The first 5 rows are patterns. Each new row is the sum of 2 different patterns, raised or lowered, with some noise. Before adding, each is slid sideways (what falls off one end comes back at the other) and multiplied by a number that may be negative. Names go in the order of the patterns.
Some rows, each with the names of its patterns after it:
[.00 .26 -.11 .26 -.24 -.23 .10 .10 -.17 -.32 .00 -.22 .31 -.04 .09 -.08 .04 .18 .22 .10 .04 .26 .15 -.04 -.10 -.01 .18 -.12 .32 .11 -.15 -.03 .21 -.17 .17 .23 .30]
totur
[-.32 -.28 .13 .05 -.12 .22 -.15 -.12 -.16 .17 -.09 .08 .09 -.11 -.04 .00 .13 .14 -.06 -.16 -.02 .07 -.26 .00 .39 .01 .11 .42 .03 .18 -.19 -.11 -.16 .04 -.34 -.17 -.02]
vesip
[.30 -.01 .18 .43 .05 -.10 .21 .11 -.16 -.17 .06 -.12 .15 -.43 -.02 -.01 -.32 .02 .05 .14 .32 -.03 .11 -.21 .36 -.05 .22 .13 -.10 -.34 .21 .19 -.15 -.09 .20 .00 .25]
Lam
[.10 .01 .20 -.24 -.29 -.08 -.15 .36 .25 .01 -.12 .18 -.14 -.25 .27 .12 -.15 -.06 .11 .00 -.01 -.08 -.23 -.08 -.03 .06 .19 -.29 -.25 .15 .21 -.14 .04 -.13 .04 .16 .00]
tezar
[-.17 .00 -.15 -.02 .07 -.01 .22 -.04 .04 -.34 -.21 -.18 -.17 .44 -.05 -.01 -.01 .04 .31 -.09 -.27 .02 -.05 .01 -.14 -.02 .12 -.43 .06 .02 .17 .18 -.06 .06 -.17 -.22 .01]
Mun

New rows, each followed by the names of its patterns:
[.17 -.04 -.29 .22 -.22 -.06 -.02 -.14 -.14 -.32 -.07 -.33 .32 .17 .06 .03 -.35 -.19 .06 .11 -.19 .20 .25 -.31 -.21 .06 .10 -.22 .11 .01 -.06 .13 .12 -.11 -.02 -.09 .35]
totur tezar
[.19 .29 .48 .01 -.27 .62 .46 -.04 .09 .46 .22 .42 .38 .03 .30 .54 .32 .30 .13 .09 .22 .28 .16 .16 .23 -.09 .34 .20 .05 .25 .42 .13 .23 .12 .16 .37 .74]
Lam tezar
[-.14 -.33 -.30 -.26 .25 -.12 -.22 -.11 .10 -.26 -.38 .03 -.17 -.23 -.65 -.19 -.44 -.42 -.15 -.10 -.27 .08 -.35 -.23 -.36 .07 -.30 -.17 -.26 -.32 -.43 -.07 -.15 -.18 -.35 -.38 -.27]
vesip Lam
[.01 -.09 .22 -.19 -.11 .35 .20 -.02 -.05 .13 .03 .31 .11 .05 -.16 .34 -.06 -.31 -.08 .02 .36 .40 .21 -.07 .30 .17 -.15 .22 .27 -.03 -.11 .03 .07 -.05 .04 -.43 -.06]
Lam tezar
[.38 .05 -.03 .24 .28 -.12 .49 .42 -.02 .14 .52 .21 .37 .52 .41 .53 .47 .18 .66 .03 .03 .25 .13 .12 -.11 .38 -.17 .55 .08 .25 .25 .50 .27 .31 .43 .34 .34]
totur Lam
[.12 -.23 .10 .26 -.05 .07 .17 -.02 .23 .22 .04 .08 .47 .25 .03 .28 -.04 -.16 -.05 .17 -.10 .23 -.10 -.10 .00 -.08 .11 .04 .16 .28 .10 .26 -.03 .33 .00 .11 .29]
Lam tezar
[.60 .43 -.07 .35 .42 -.03 .16 .23 .47 .25 .28 .24 .45 .46 .01 .48 .45 -.04 .23 .38 .17 .55 .33 .44 .00 .54 .15 .30 .41 .22 .05 .26 .25 .21 .33 .38 .20]
vesip Lam
[.06 .31 .00 .20 .08 .12 .27 -.21 -.22 .09 .12 .29 -.30 -.17 .34 -.06 .00 .14 .11 .29 .19 .15 .06 -.07 .30 -.28 -.19 -.10 -.08 .50 .34 .28 -.05 .31 -.34 -.33 .21]
tezar Mun
[-.38 -.32 .20 .05 -.56 -.13 -.27 -.67 -.38 -.14 -.34 -.30 -.40 -.11 -.12 -.23 -.29 -.08 -.08 -.38 .02 -.38 -.19 -.38 .07 -.30 -.77 -.46 -.44 -.67 -.52 -.55 -.01 -.04 -.08 -.46 .19]
totur vesip
[.06 .50 .09 .28 .39 .07 .21 -.24 .04 -.08 .39 .00 .11 .21 -.52 -.10 .17 .11 -.05 .00 .04 .21 -.06 .24 .00 .25 .15 -.10 .40 .02 .16 .05 -.11 .01 .01 .25 .08]
vesip Mun
[-.30 -.34 -.28 -.14 -.16 -.17 -.13 -.43 -.12 -.19 -.44 -.15 -.36 -.07 .04 -.22 -.01 -.22 .03 -.38 -.47 -.26 -.49 .07 -.08 .03 -.15 .05 -.20 -.72 .01 -.13 -.32 -.29 -.36 -.16 -.03]
tezar Mun
[.02 -.19 -.18 .07 .37 -.22 -.28 .21 -.14 -.03 -.22 -.44 -.08 -.27 .02 -.49 .13 .00 -.12 .09 -.19 -.44 -.23 .10 -.19 -.10 .12 -.48 -.38 .03 -.16 -.44 -.13 -.05 -.17 .01 .07]
Lam tezar
[-.47 -.09 .06 -.36 -.13 .02 -.19 -.26 -.14 -.04 -.27 -.04 -.82 -.58 -.24 -.35 -.61 .03 .07 -.58 -.16 -.19 -.26 -.45 -.07 -.28 -.07 .06 -.22 -.23 -.28 -.30 .16 -.03 -.48 -.43 -.03]
vesip tezar
[-.16 -.02 -.18 -.38 .03 -.31 -.54 -.07 -.21 -.06 -.04 -.09 -.27 .16 -.08 -.30 .10 .15 -.32 -.22 .02 -.23 -.02 .03 -.06 -.06 -.04 -.19 -.04 -.03 -.12 -.19 -.36 -.23 -.12 .10 -.27]
vesip Lam
[.12 -.02 .03 .23 .05 .11 .16 .13 .00 .13 .22 -.07 .15 -.16 .11 .10 .11 .38 .27 .23 .14 .31 .45 .03 -.03 .22 .02 .21 .12 .20 .14 -.06 .14 .11 .29 .28 .09]
vesip Mun
[.27 .26 -.13 .13 -.22 .30 -.17 .44 .40 .02 -.11 -.11 -.02 -.08 .09 .04 .15 .47 .04 -.08 .32 .43 -.01 -.04 .23 .21 .12 -.02 .11 -.11 -.03 -.03 .25 -.10 -.40 .19 .05]
Lam tezar
[.34 -.22 -.25 .19 .07 .41 .52 .08 -.01 .23 .15 -.10 .47 .34 -.02 .10 .27 .26 .25 .06 -.11 .10 .20 .09 .35 .17 -.04 .36 .60 .07 .33 -.06 .14 .23 .21 .07 .08]
vesip tezar
[.09 .26 -.14 -.26 -.22 -.33 -.29 -.20 -.51 .09 .16 -.07 -.13 .38 .26 -.04 .34 .07 .28 -.02 .09 .11 .10 .03 -.01 -.39 .08 -.15 .11 -.22 .06 -.18 -.22 -.01 .36 -.07 -.16]
vesip Lam
[.41 .25 .32 .48 .15 .49 .13 .12 .28 .17 .39 .26 .34 .39 .39 .58 .24 .29 -.04 .19 .06 .28 .76 .19 .28 .38 .26 .66 .32 .19 .33 .37 .26 .30 .17 .32 -.06]
totur Mun
[-.24 .07 -.18 -.03 .29 -.08 -.29 -.10 -.65 -.14 -.03 .15 -.57 .13 -.43 -.40 -.25 .23 -.50 -.15 -.19 .21 -.03 -.16 -.38 -.19 .23 -.23 -.24 -.40 .04 -.35 -.10 .03 -.09 -.33 -.06]
totur Lam
[.26 .12 .07 .54 .41 .16 .23 .54 .44 .57 .60 .25 .35 .85 .48 .11 .38 .50 .13 .20 .33 .09 .43 -.17 .26 .18 .13 .48 .38 .50 .38 .12 .39 .16 .52 .34 .65]
Lam tezar
[.49 .33 .15 .43 .43 .21 .35 .18 -.02 .46 .48 .29 .19 .22 .23 .31 .35 .36 .28 .31 .04 .13 .32 .18 .44 .57 .27 -.06 .36 .11 -.14 .41 .23 .30 .30 .43 .24]
vesip tezar
[-.17 -.30 -.20 -.01 -.28 -.06 .16 .09 .09 -.18 .18 -.30 -.14 .13 -.10 -.18 .13 .01 -.11 -.19 .09 -.49 .14 -.25 .23 .18 -.27 -.03 .32 .28 .02 .20 -.24 .04 -.16 .33 -.07]
totur Mun
[-.01 -.20 -.22 -.27 -.62 -.24 -.31 -.19 -.44 -.40 -.33 -.21 -.26 -.10 -.37 -.29 -.20 -.30 -.17 -.31 -.39 -.46 -.36 -.32 -.48 -.22 -.15 -.37 -.26 -.21 -.15 -.29 -.26 -.34 -.20 -.26 -.29]
Lam Mun
[-.32 -.10 -.46 .19 -.57 -.38 -.26 -.53 -.26 .10 -.14 -.54 -.21 -.26 -.53 .17 .07 -.44 -.21 .15 -.25 -.39 -.18 -.42 -.48 -.47 -.18 -.23 -.45 -.89 -.19 -.12 -.70 -.26 -.39 -.14 .13]
Lam tezar
[-.62 .01 -.27 -.04 -.05 .14 -.28 .29 .16 .05 .16 .28 -.33 -.03 -.16 -.50 .06 .03 -.07 -.49 -.06 -.35 -.06 -.06 -.04 -.20 -.25 -.18 .04 .06 -.12 -.06 .19 -.18 -.59 -.18 -.15]
totur vesip
[-.31 -.41 .18 -.08 -.57 -.44 -.17 -.29 -.23 -.30 -.33 -.52 -.31 -.26 -.33 .05 -.05 -.17 -.23 -.71 -.48 -.37 -.15 -.52 -.14 .01 -.52 -.23 -.16 -.20 -.57 -.39 -.36 -.29 .21 -.22 -.23]
tezar Mun
[-.23 -.24 -.68 .04 .38 -.39 -.34 .29 -.24 .07 -.45 -.51 -.40 -.31 -.59 -.61 -.03 -.28 -.44 .03 -.54 -.60 -.04 -.27 -.56 -.25 .18 -.61 -.28 -.02 -.30 -.39 -.24 -.10 -.02 -.08 -.31]
vesip tezar
[-.28 -.31 -.29 -.09 .35 -.10 .08 -.09 -.05 .14 -.01 -.27 .03 -.01 -.05 -.14 -.04 .12 -.28 -.01 -.08 .10 .15 -.18 .04 .01 -.18 .04 .03 .00 -.05 -.11 -.02 -.09 .15 -.20 -.05]
vesip Mun
[-.29 -.32 -.21 -.28 -.40 -.43 .07 .00 -.22 -.12 -.62 -.20 -.15 -.24 -.23 -.43 -.07 -.21 -.44 -.26 -.34 .03 -.10 -.31 -.06 -.18 -.35 -.50 -.20 -.15 -.37 -.19 -.08 -.25 -.15 -.31 -.30]
tezar Mun
[.17 .21 .35 .20 .11 .17 .25 .40 .26 .14 .11 .35 .05 .23 .34 .16 .09 .24 .13 .27 .29 .31 .07 .29 .11 .33 .15 -.07 .13 .29 .17 -.04 .20 .00 .36 .23 .22]
totur tezar
[.31 .24 -.07 .15 -.20 -.26 .05 .05 .04 .20 .29 -.12 .16 .23 .10 .12 .17 .02 .10 .26 .01 .16 .07 .02 .16 .25 -.06 -.10 .20 .06 .16 -.02 -.09 .09 .08 .05 -.10]
vesip tezar
[.03 -.19 -.12 -.20 -.19 -.04 -.33 -.23 -.32 -.23 -.33 .00 -.23 -.06 -.16 -.58 -.38 -.23 -.36 -.36 -.51 .01 -.11 -.37 -.13 -.23 -.23 -.25 -.51 .00 -.32 -.36 -.63 -.47 -.16 -.42 -.17]
Lam Mun
[.23 -.29 -.20 .17 .35 -.02 .17 .55 -.12 -.31 .23 .06 -.34 .10 -.03 .34 .40 .31 .11 .36 .11 .38 .59 .24 -.15 .18 .19 .03 .21 .11 .26 -.11 .19 -.11 .23 .46 .22]
vesip tezar
[.20 -.31 -.17 -.35 -.05 -.07 .05 -.04 -.20 .02 -.04 -.13 -.18 -.23 -.12 -.28 .13 -.25 -.30 .03 .00 -.25 .23 .04 .19 -.31 -.03 -.37 .06 -.57 -.47 -.12 -.28 -.48 -.37 -.15 -.43]
totur vesip
[.02 .02 .02 .01 -.10 .10 .15 -.13 .09 .25 .09 .10 .23 .04 .04 -.08 -.06 .08 .14 -.09 -.01 -.18 -.13 -.14 .09 .03 -.18 .18 .05 -.06 -.05 .09 .03 .06 .01 .13 -.03]
vesip Mun
[.12 .22 .22 .26 .07 -.02 .08 .00 .04 .22 .39 .15 .21 .31 -.34 .20 .20 .24 .05 -.01 .07 .41 -.07 .00 .13 .23 -.01 -.17 .38 -.07 .22 -.08 .00 .06 .06 .29 .35]
totur Mun
[.05 -.31 -.02 .00 .10 -.31 -.03 -.06 -.03 .07 -.08 .05 -.32 -.19 .13 .12 -.12 .03 .09 -.15 -.49 -.04 -.26 -.27 -.20 -.01 .25 .01 .06 .06 .44 .12 .13 .06 .23 -.17 -.02]
totur vesip
[.39 .24 .30 -.13 .20 .27 .22 .13 .05 .52 .41 .29 .27 .36 .21 .31 .40 .20 .16 .32 .25 .06 .48 .49 .37 .25 .25 .51 .23 .38 .52 .27 .17 .10 .12 .41 .21]
vesip Lam
[.22 .18 -.11 .21 .07 .13 .21 .07 .27 .27 .26 .07 .14 .35 .24 .04 .56 .08 .08 -.04 .11 .11 .23 .18 .45 .30 .27 .15 .38 .38 .15 .32 -.06 .25 .14 .44 .31]
totur Mun
[-.28 .08 .02 -.24 -.04 -.57 -.23 -.18 -.01 -.37 -.03 .13 -.31 -.23 -.01 .01 -.18 -.16 -.21 -.12 .13 -.15 .03 -.17 -.40 .08 .15 -.37 -.27 .06 -.05 -.06 -.08 -.35 -.05 -.36 -.29]
totur tezar
[.08 .09 -.06 -.24 -.25 .01 -.17 -.04 -.03 .02 -.14 .13 .02 .05 .18 -.02 -.21 -.03 -.20 -.16 -.44 -.34 -.28 -.24 -.19 -.35 -.21 -.16 .02 -.25 -.17 -.09 -.15 .07 .11 -.15 -.13]
totur vesip
[-.48 -.38 -.16 -.16 -.27 -.26 -.55 -.25 -.21 -.46 -.22 -.35 -.06 -.40 -.43 -.36 -.25 .05 -.09 -.13 -.26 -.20 -.41 -.42 -.17 -.14 -.33 -.25 -.28 -.24 -.31 -.38 -.40 -.31 -.31 -.29 -.20]
vesip tezar
[.10 -.10 -.17 -.44 .02 -.19 -.16 -.44 -.27 -.13 -.41 -.28 -.30 -.01 .17 .00 -.10 -.45 -.22 -.21 -.15 -.27 -.03 -.07 -.57 -.29 -.15 -.10 -.54 -.23 -.23 -.30 -.01 -.13 -.14 -.10 -.42]
Lam tezar
[-.17 -.05 .19 .12 .01 .02 .25 .01 -.01 -.02 -.17 -.07 .08 -.06 -.30 -.07 .13 .03 -.01 .10 .32 .00 -.13 -.06 .24 -.20 .03 .12 .16 .09 .06 -.18 .29 .08 .20 .03 .27]
vesip Lam
[-.05 .22 -.20 .20 .11 -.15 .17 .32 -.02 -.26 -.02 .06 -.06 -.20 -.07 .06 .06 -.73 -.10 -.16 -.67 -.07 -.18 .20 .27 .04 -.01 .03 .35 -.08 .36 .26 -.26 -.38 .20 -.09 -.08]
vesip Lam
[-.15 .67 .49 .33 .16 .32 .62 .21 .49 -.18 .56 .47 .44 .38 -.21 -.14 .19 .37 -.13 .29 .58 .16 .21 .26 .46 -.11 .20 .44 .39 .31 .55 .14 .02 -.17 .58 .28 .28]
totur tezar
[-.16 .01 .25 -.06 -.37 -.13 -.13 .16 .07 -.26 -.08 .01 -.09 .19 .13 .14 .45 .09 .05 -.25 .26 .11 .07 .36 .00 -.40 .14 .30 -.27 .07 .34 .24 .20 .45 -.10 .36 .13]
totur Lam
[-.23 -.13 -.11 -.06 -.16 -.28 -.03 -.20 -.30 -.21 .00 .02 -.03 .14 -.13 .08 -.07 -.26 .11 .01 -.10 -.33 .00 -.35 -.08 .02 .16 -.32 -.15 -.08 -.13 -.14 -.08 -.24 -.35 -.19 -.16]
vesip Lam
[.08 .19 .58 .07 .04 .30 .35 .27 .20 .33 .12 .45 .23 .29 .12 -.07 .36 .37 .04 -.14 .25 .18 .39 .17 -.03 .26 -.07 .13 .09 .45 .36 .35 .25 -.24 -.21 .19 .18]
totur tezar
